There are 8 hidden switches. A switch that is on adds its own fixed numbers to the row, and there is some noise. The rows also spread widely along 11 directions, which tell nothing about the answers.
Some rows, each with its switches (1 for on, 0 for off) after it:
[-2.43 -5.31  0.33 -3.19 -0.08 -2.40  0.49 -3.21 -0.44  0.83  2.28 -4.20
 -5.73 -3.58  1.38  0.27  0.36 -0.27 -1.90 -2.02  2.03  3.99 -2.88 -0.62
  0.69  1.53  0.47  0.30]
1 0 1 0 0 1 1 0
[ 0.45 -0.42  0.27 -0.54  0.73 -1.28 -0.56 -0.18 -2.16  0.94  0.19  1.00
 -1.18 -0.17  0.25 -0.09 -0.86  0.14 -0.66 -1.41  0.97  0.73 -0.04 -0.47
  0.81 -0.88  1.06  0.00]
0 0 0 0 1 1 0 1
[-0.45  0.14  1.18 -1.36 -0.47  1.54 -2.46 -0.64  1.01 -3.23  1.54  1.12
 -2.80  1.65  0.52 -1.27  2.05 -0.07 -0.94 -4.33  0.82  1.80  0.24  1.93
  3.46  0.29  0.12 -0.92]
1 1 1 1 0 1 1 1
[-1.69 -0.44  2.59  1.34 -0.75 -0.21  3.00 -0.82  1.31  1.31 -1.04 -3.33
 -0.12 -0.05 -0.27  1.26 -1.35  0.96 -2.64  0.16 -0.80 -0.49 -0.96 -2.20
 -1.85 -1.29 -0.51  0.74]
1 0 0 0 1 0 1 0
[-1.04 -0.64  0.94 -1.05 -0.63 -0.39  0.60 -0.54  1.05 -0.12  0.33 -2.55
 -0.52  0.32  0.45  1.10 -0.31  0.76 -2.22 -0.43  0.23  0.55 -1.08 -2.79
 -0.44 -0.51 -0.77  1.16]
1 0 1 1 1 0 1 0
[ 0.25  2.26  0.34 -0.28  1.29 -0.94 -1.47  0.86 -1.01 -0.57 -0.03  2.71
 -3.12  1.67  1.24 -2.01  1.53 -1.78  1.34 -2.74  1.47  1.54  0.58  0.47
  2.52 -0.80  0.53 -0.11]
0 0 1 1 0 0 1 0
[-0.44 -0.23 -1.67 -1.82  2.01  1.13  0.78 -0.59  1.75  1.10  1.08 -3.64
  3.67 -3.38 -1.24  5.92 -0.16  0.89 -1.76 -2.86 -2.70 -0.67  1.26 -2.69
  1.29 -1.84 -0.88  2.20]
1 0 0 1 0 0 0 0
[ 0.39  1.17  0.52 -0.12 -1.02  0.94 -1.82  0.36  0.40 -0.35 -0.37  1.79
 -0.82  2.55  0.08 -1.73 -0.43  0.43 -0.23 -1.37  0.02 -0.02 -0.23  0.10
  1.30 -1.23  0.39 -0.52]
0 0 1 0 1 0 1 1
[ 0.61 -1.14  2.73 -0.91  3.35 -1.03 -0.45 -0.07 -4.22  0.95  0.71 -0.57
  0.52 -2.61 -2.10  1.82 -2.98  2.28 -2.53  0.01 -1.16  1.33  0.00 -2.66
 -0.22 -2.07  1.39 -1.65]
1 0 0 0 0 0 1 0
[ 0.52 -1.09  0.41  2.63 -3.53 -0.96  1.09 -0.92 -1.04  5.45 -2.16  0.60
  0.89  4.32  0.42 -1.62 -6.01  0.05 -0.29  2.21  2.81  0.03  3.13 -1.16
 -2.55 -0.74  1.70 -2.62]
1 0 1 1 1 1 0 0
[ 1.91  0.95 -1.04 -0.42  0.86 -2.45 -3.58  0.54 -2.96 -0.23 -2.37  2.56
 -0.34  2.60  0.49 -2.05  1.64  0.03  0.83  0.70  3.59  0.96 -3.33 -3.38
 -2.79  0.07 -1.22 -0.61]
0 0 1 1 1 0 0 0
[-0.57 -0.36 -0.34 -0.02 -0.18 -1.56 -2.36 -0.99 -0.24 -0.48  1.30 -1.02
 -1.05  0.50  0.04 -1.15  0.96  0.84  0.16  0.63  1.68 -0.13 -2.27 -0.94
 -1.86  0.89 -2.70 -0.92]
0 0 1 0 1 0 0 0
[-0.19 -2.32  0.86 -1.93  2.98 -1.26 -1.63 -2.31 -4.00 -1.42  3.10 -3.49
  0.02 -3.99 -0.13  3.27  0.25  2.13 -2.11 -1.38 -0.91  2.28 -0.84 -3.09
  0.13 -0.71 -0.54 -0.80]
1 0 1 1 1 0 0 0
[ 1.68  0.06  2.11 -1.30  1.47 -1.76 -0.20  1.38 -0.40 -0.72 -0.01  1.48
 -0.48  2.61 -0.46 -1.65 -0.85  1.11 -2.40 -0.64  2.36 -0.39 -1.97 -1.67
  0.85 -1.10 -0.13  0.72]
1 1 1 0 1 0 0 0
[ 2.04 -0.81 -2.17 -2.03  2.86 -2.81 -0.59  0.33 -3.30  1.41  0.36  0.11
  0.83 -1.80 -0.22  1.49  0.25  0.24 -0.62 -1.58  2.01  0.71  0.67 -1.85
  0.38 -1.57  0.03  1.97]
1 0 0 1 0 1 0 0
[-1.22  1.39  2.68 -0.33 -1.05  0.78 -1.75 -0.35  1.37 -0.36 -1.67  2.39
 -3.72  3.60  0.01 -2.35  0.28 -1.37 -0.84 -2.46  1.47  0.89 -2.07 -0.22
  0.47  0.96 -0.48 -0.71]
0 0 1 1 1 1 1 1
[-3.61  0.87  2.59  0.78  1.89 -3.57  1.34  1.20 -0.84  0.20  2.11 -2.15
 -2.64 -1.98  1.76  0.17  1.19  0.53 -0.89  0.13  1.72  0.83 -0.74 -2.63
 -0.79 -0.89 -0.35  0.84]
0 0 1 0 1 0 0 0
[-2.73 -1.33 -0.62 -4.14  3.33 -6.01 -2.59  2.15 -1.56  2.30  4.46 -0.88
 -2.16 -3.58 -0.89  0.11 -0.83  2.10 -0.97  0.96  3.83  1.24 -0.02 -2.93
  0.30 -0.03 -1.56  0.79]
1 0 1 0 1 1 1 0
[-1.78 -0.74 -0.19 -3.51  0.29 -2.00 -1.34  0.39 -0.05 -0.94  1.40 -0.09
 -1.93 -0.42  0.46  0.50 -1.30  1.39 -2.30  0.71  0.64  1.16 -1.50 -3.77
 -0.03  0.16  0.21  0.06]
1 0 0 1 1 0 0 0
[ 5.43 -3.91 -3.61  0.68 -1.07 -1.72 -1.06 -4.16 -6.22  4.23 -2.97 -1.16
  2.66  1.66 -0.30  0.01 -1.72  0.19  0.66  0.79  2.93  0.83 -0.59 -1.56
 -4.42 -0.23 -0.73 -0.84]
1 0 0 1 1 1 0 0
[ 1.45 -2.30 -1.24 -1.36  1.17 -0.21 -0.92 -2.57 -1.10  1.73  0.29 -1.88
  0.64 -1.22 -0.81  2.07 -0.39 -0.23 -0.45 -3.17  0.75  1.27  0.21 -0.07
  0.78 -0.20 -0.70  0.01]
1 0 1 1 0 1 0 0
[ 0.47  1.31 -1.81  1.71 -0.84 -0.87 -2.07 -1.35 -0.22 -2.08  0.02 -0.48
 -0.47  1.67  1.20 -1.32  3.36  0.11  1.95 -2.33  1.51  0.87  0.65  1.37
 -0.19  0.26 -2.57 -0.54]
1 0 1 1 1 1 0 0
[ 0.36 -2.11  1.33 -1.15  1.71 -3.22  0.46 -3.25 -1.58  2.65 -0.10 -1.83
 -3.62 -0.11 -0.11 -1.19  0.97 -1.56 -0.35 -2.51  3.96  1.25 -2.85  0.23
 -0.86  1.21 -3.17  1.19]
1 0 1 1 1 1 1 0
[-1.27  0.75 -0.05 -2.93  0.02 -0.64 -2.21  3.06  1.90 -2.03 -0.25  0.71
 -1.83  0.65 -0.08  0.37  0.90  1.04 -1.82 -1.04  0.39  1.44 -2.25 -3.33
  1.31 -0.48  0.74  1.40]
0 0 1 0 1 1 1 0

New rows, each followed by its switches (1 for on, 0 for off):
[-2.08  2.66  0.19  2.32  0.72 -0.38 -1.61  1.46  2.14  0.96  1.03 -0.88
  0.68 -0.16 -1.02  0.36  1.59  0.40  1.55 -1.53  0.73 -0.90  1.99  0.85
 -0.30 -0.55 -2.69 -0.35]
0 0 1 0 0 1 1 0
[ 1.90  0.56  3.50  0.69  4.54 -2.06 -3.00 -1.50 -4.00  0.81 -0.47  1.42
 -0.55  1.05 -3.45 -1.18  0.44  1.03 -0.13 -1.72  1.80  0.36 -2.03  0.73
 -1.61 -0.01 -3.49 -2.24]
1 1 0 0 1 1 1 0
[ 3.58 -0.51  0.07  1.09  1.72  0.04 -0.79 -2.26 -5.50 -0.47 -0.59 -0.58
  2.41 -1.10 -0.80  0.98  0.64  1.34 -0.78 -1.46  0.03  0.31 -0.15 -0.81
 -1.61 -1.94 -0.30 -0.71]
1 0 0 1 0 0 0 1
[ 0.36 -0.35  1.49  1.41 -0.46 -0.28 -0.65 -1.11 -1.66 -0.83  0.56 -0.32
 -1.02  1.13  0.26 -1.44 -0.88  0.53 -0.57 -0.16  1.00  0.69  0.57 -0.14
 -0.79 -0.32 -0.16 -2.42]
1 0 1 1 0 0 0 0
[-2.10 -1.25  1.56 -3.42  2.93 -2.12  0.51  0.21 -1.25 -1.68  1.73 -2.09
 -3.25 -3.62  1.00  2.00  1.69 -0.13 -2.90 -1.33  0.63  1.95 -3.31 -4.25
  0.19  0.00  0.59  1.91]
0 0 0 1 0 0 0 0
[-1.88 -0.32  2.73 -0.38  1.89 -1.97 -0.10 -0.80 -0.72  3.85  0.73 -0.81
 -0.82 -0.68 -0.84  0.90 -1.11 -0.36 -1.55 -1.01  2.84 -0.31 -1.04 -2.13
 -1.27  0.46 -1.56  0.05]
0 0 1 1 1 1 0 1
[-2.13  1.55 -0.86 -2.16  2.15 -1.45 -2.76  3.08  0.92  0.77  2.08  0.85
  0.70 -1.36 -0.72  2.19 -0.29  0.82 -0.74 -1.03  0.99  0.53  1.87 -3.33
  1.50 -0.68  0.24  0.29]
0 0 1 1 0 1 0 0
[ 0.29  0.11  1.72  0.41  5.96 -5.92  0.95 -0.62 -2.88  6.65  4.67 -1.68
  0.00 -2.06 -2.56 -0.31 -0.49 -0.80  1.10 -1.23  5.04 -2.85  2.66  1.95
 -0.40 -0.40 -5.20  2.55]
0 1 0 0 1 1 1 0
[-0.84  3.24  5.59  1.95  1.47 -0.66 -0.25  0.42 -0.31 -1.75  0.92  2.33
 -5.15  2.85  0.12 -4.26  0.13 -1.60 -0.27 -1.96  1.29  0.23  0.02  1.90
  1.55  0.40 -0.88 -1.83]
0 0 1 1 0 0 1 0
[-3.32 -0.75 -0.72 -3.44  0.73 -3.02 -0.24 -0.36  0.91  1.62  2.94 -1.15
 -4.54 -1.49  2.25  0.33  0.45 -1.43 -0.10 -1.71  2.08  1.90 -0.25 -1.85
  2.37  0.39  0.06  1.74]
0 0 1 1 1 0 1 0
[-1.49 -2.23  2.34 -3.49  4.03 -2.59 -2.01 -2.02 -3.06 -1.33  0.64 -1.42
 -4.71 -3.53 -1.15  1.10  2.31 -0.04 -2.19 -2.69  1.05  3.67 -4.93 -2.48
 -0.75  1.57 -1.28 -0.56]
1 0 0 1 0 1 1 0
[-1.13 -1.91 -2.23 -3.32  1.13 -2.15 -0.08 -0.99  0.12  3.07  0.03 -0.36
 -2.51 -1.98  1.40  1.59  1.30 -1.43 -0.14 -4.11  2.88  2.70 -0.85 -1.37
  2.29 -0.59  0.98  2.48]
1 0 1 1 0 1 1 1
[ 1.94 -0.10  1.59 -0.62  0.63 -1.90  0.17  0.91  0.06 -0.56 -1.25  1.08
 -1.14  2.68 -0.87 -1.96 -0.73  0.47 -1.80 -1.05  2.15 -0.31 -1.91 -0.59
  0.55 -0.47 -0.72  1.14]
1 0 1 0 1 1 0 0
[ 3.52 -0.99 -0.81 -0.12  1.57  0.62 -1.34 -0.46 -4.37 -1.76  1.89 -1.83
  3.12 -0.95 -0.39  2.20  0.91  1.62 -1.16 -0.67 -0.20 -0.20  1.30 -1.86
 -0.36 -1.84  0.35  0.34]
0 1 0 1 0 0 0 0
[ 2.23 -2.51  2.20 -0.83  2.11  0.13  2.19 -2.59 -4.38  2.80 -2.35 -1.09
 -0.66 -0.90 -0.36  2.25 -2.53 -0.57 -2.38 -2.27 -0.78  2.28 -0.78 -2.23
  0.03 -2.01  2.60 -0.08]
1 0 0 1 0 0 1 0
[ 0.02  0.40  5.25  1.77  1.21  2.38 -0.21 -2.44 -3.47 -0.91 -3.27 -0.73
 -1.19  0.98 -0.85  1.73 -0.94  0.19 -2.36 -1.50 -2.97  2.23 -2.53 -3.10
 -2.04 -0.77  1.37 -2.98]
0 0 0 1 1 0 1 0
[-1.31 -0.07  0.12 -0.47 -0.33  0.33 -1.08 -1.60 -0.47  0.57 -0.76  0.27
 -1.45 -0.07  0.31  0.29  0.21  0.03 -0.41 -1.71 -0.01  1.68 -0.51 -0.94
 -0.35 -0.50  0.29 -1.34]
1 0 0 1 0 0 1 1
[-0.26 -0.42  0.59  1.77 -0.05  0.71 -0.54 -2.46 -0.30  1.13 -2.09 -1.45
  0.24  0.97 -0.45  1.62  1.19  0.40  0.20 -2.74 -0.46  1.72 -0.81  0.10
 -1.13 -0.59 -0.84 -1.31]
1 1 0 0 1 1 1 0
[-2.79 -3.39 -2.96 -3.22  0.68 -3.36 -1.99 -2.40 -0.73  3.95  1.15  0.36
 -5.43 -2.61  2.16  0.27  0.19 -1.76  2.12 -3.25  2.56  5.50 -0.28  0.75
  2.49  0.65  1.68 -1.79]
1 0 1 0 0 1 1 0
[ 0.80 -1.74 -0.94 -1.31  0.45 -0.25 -0.18 -1.29  0.85  2.43 -0.72 -2.22
  1.00 -0.18 -1.25  1.79 -0.11 -0.09 -1.27 -2.04  1.50  0.30 -0.75 -1.45
 -0.42  0.01 -1.42  1.63]
1 0 1 1 0 1 1 0
[ 1.38 -2.08 -0.69 -4.12  2.42 -0.02 -2.37  0.14 -0.87 -0.11 -0.43 -0.45
 -0.90 -2.00 -1.50  2.70  0.85  0.12 -1.73 -3.30  0.03  2.31 -2.94 -2.53
  1.89 -0.49  0.79  1.47]
0 0 1 0 0 1 1 0
[ 0.37 -2.30  2.76 -0.31  0.94 -0.86  0.51 -2.50 -0.75  1.15  0.75 -2.90
 -2.78 -0.10 -0.90 -0.32 -0.11 -0.85 -1.45 -2.16  1.34  0.24 -2.22  0.60
 -0.05  0.95 -1.99  0.95]
0 0 1 0 1 1 1 0
[-0.04  1.61  1.08  2.65  2.46 -0.75 -1.09 -0.98 -3.01  1.34 -2.89  1.20
 -0.60 -0.94 -0.36  0.65  2.48  0.09  1.33 -3.47  0.02  2.09 -0.59  0.42
 -0.97 -1.91  0.07 -1.74]
1 0 0 0 0 1 1 1
[-0.80  0.51 -1.07 -0.46 -0.07 -0.20 -0.50 -0.29  2.00  0.24 -0.29 -1.98
 -0.21  0.04 -0.27  0.78  2.04 -0.40 -0.33 -0.58  0.97 -0.77 -1.81 -1.95
 -1.95  0.38 -2.54  1.71]
0 0 0 1 0 0 1 0
[-0.37 -1.89 -3.20 -5.24  0.55 -2.40 -2.95  0.37 -1.71 -1.54  2.25  1.06
 -2.30 -0.55  2.88  0.80  0.94  0.72 -0.48 -1.65  1.95  3.90 -0.82 -3.25
  3.18 -0.50  2.50  0.29]
1 1 1 1 1 0 0 0
[-4.12  1.41  0.70 -1.70  0.20 -0.66 -0.67  2.02  2.61  0.78  1.46  0.09
 -2.51 -0.49  1.14  1.17 -0.51 -0.32 -0.73 -1.05  0.29  1.53  1.06 -2.61
  1.78 -0.61  1.26  0.13]
0 0 1 1 0 0 1 0
[-0.12 -3.23  0.76  0.01 -2.20  0.31 -0.20 -4.51  0.53 -0.80 -1.12 -2.18
 -3.80  1.56  0.91 -1.34  0.37 -0.76 -0.83 -2.62  0.77  2.42 -3.63  1.41
 -0.23  1.82 -0.94 -1.48]
1 0 1 0 1 1 0 0
[ 0.72 -0.13 -0.53 -0.63  1.43 -1.06 -1.79 -2.39 -1.77  2.84 -1.36  1.39
 -0.30  1.27 -0.25  0.48 -1.37 -0.87  1.12 -2.26  0.89  1.47 -0.28 -0.60
  0.51 -0.45 -0.50 -1.83]
1 0 1 1 1 0 0 0
[-1.00  1.16 -0.33 -1.19 -0.61  0.50 -1.80 -0.16  2.25 -0.41 -0.45  1.31
 -1.25  2.82  0.97 -0.21  0.78 -0.17  0.18 -2.79  0.63  1.52 -0.50 -0.89
  1.80 -0.38 -0.20 -0.45]
1 1 1 1 1 0 1 0
[-1.37  0.43  1.45 -1.21 -0.11  1.13 -1.47  0.53  1.22 -4.69 -2.38 -0.86
 -1.93 -0.19  0.01  0.89  2.84  1.59 -2.61 -1.51 -1.91  2.26 -5.10 -3.34
 -1.24 -0.48  0.28 -0.36]
1 0 0 0 0 0 1 0
[-1.77 -1.39 -1.52 -1.52 -1.99  0.78 -1.56 -0.31  2.64  0.59  0.58 -0.61
 -1.08  0.47  0.71  0.45 -1.04  0.07 -0.36 -0.48  0.01  1.25 -0.70 -1.28
  0.46  0.34  0.74 -1.26]
0 0 1 0 0 0 0 0
[ 0.95  0.63 -0.08  0.78  0.03  0.79 -0.14 -1.71 -0.78 -1.14 -0.89 -0.37
 -1.16  0.74  0.39 -0.02  1.43 -0.49  0.11 -2.65 -0.79  1.25  0.05  0.49
  0.34 -0.68 -0.52 -0.35]
1 0 0 1 0 0 1 0
[-1.21  0.32  3.26  0.97  3.50  0.53  0.29 -4.04 -0.18  3.49  1.02 -2.39
 -0.82 -0.41 -1.04  2.29  0.53 -1.86  0.67 -4.73  0.08  0.29  0.16  0.87
  0.88  0.03 -2.44 -0.52]
0 1 1 1 1 0 1 0
[-2.94  0.37  3.34 -3.70  5.08 -1.64 -1.07  2.57 -2.21  0.91  0.01  1.52
 -2.83 -2.62 -0.15  3.86 -0.03  0.15 -2.96 -2.82  0.25  3.99 -1.19 -5.58
  2.26 -1.37  3.74  0.17]
0 1 0 1 0 1 1 0
[-2.07  0.06 -1.58  0.07  0.88 -2.49  0.35 -2.59  0.60 -0.40  1.86 -3.62
 -3.15 -1.69  2.91  0.42  5.62 -2.03  1.80 -3.35  2.31  1.06 -2.18  0.03
 -0.09  0.97 -3.60  2.53]
0 0 1 1 1 0 0 0
[-0.81  1.06 -0.87  0.32 -0.64 -1.43 -0.13 -0.27  1.50  0.26  3.48 -1.56
 -1.96  0.40  0.19 -2.43  1.02 -1.02  0.85 -0.21  1.96 -1.81  2.07  1.72
  0.09  0.62 -3.36  1.32]
0 0 0 1 0 0 1 0
[ 0.57 -0.08  0.15  1.61 -0.99  0.05  0.48 -0.16 -1.32  1.80 -1.14 -1.77
  1.75  0.92 -0.54  0.64 -1.73  1.09 -0.89  1.48 -0.46 -0.66  0.13 -2.53
 -2.46 -1.66 -0.01 -0.07]
0 0 0 0 1 0 1 0
[ 3.36 -1.84 -2.88 -0.78 -3.82  1.75  0.91 -0.82  1.08 -0.42  1.07 -1.09
  0.42  2.75  1.54 -1.08 -1.81 -1.18 -0.57 -1.01  0.62 -0.82  2.45  0.88
  2.54 -0.80  1.41  1.89]
0 0 1 1 0 0 0 0
[-0.06 -0.79  1.83 -1.39  2.30 -1.86  1.11 -2.62  0.17  2.83 -0.85 -1.13
 -2.98  0.26 -1.10  0.45 -0.36 -1.97 -1.17 -3.53  1.49  0.52 -1.92  0.40
  0.33  0.86 -2.43  1.70]
1 0 0 1 1 1 1 0
[ 1.00 -0.50 -1.63  1.24 -2.79  2.11  1.86 -1.62  1.98  2.40 -1.54 -0.66
  0.95  1.67  0.80  0.29 -1.10 -1.24  0.05 -1.91 -0.35 -1.26  0.73  1.02
  0.65 -1.08  0.72  1.10]
0 0 0 0 0 0 0 1
[ 0.35  2.92  0.96 -2.20  2.06 -2.57 -0.82  3.61 -0.73 -1.76  1.67  3.23
 -2.22  1.70  1.00 -2.00 -0.47  0.29 -0.75 -1.27  1.44  0.44  1.77 -1.20
  3.94 -2.30  0.90  1.56]
1 0 1 1 1 0 1 0
[ 2.84 -2.45  1.51 -2.48 -0.69  1.00 -0.59  0.48 -2.56 -6.06  2.84 -1.00
 -1.48 -0.10  0.29 -1.32  0.76  2.88 -4.13 -0.58 -0.33  0.86 -1.18 -0.70
  2.27 -1.70  2.29  0.96]
1 1 0 0 0 0 1 1
[-1.62 -0.68 -1.29 -2.02  0.85 -3.63 -1.00  2.03 -0.36  2.55 -0.03  0.39
 -1.24 -1.22 -0.15  0.10 -0.82  0.98 -0.78  0.97  2.63  1.64 -0.40 -3.08
 -1.22 -1.01  0.47  0.29]
1 0 0 0 0 1 1 0
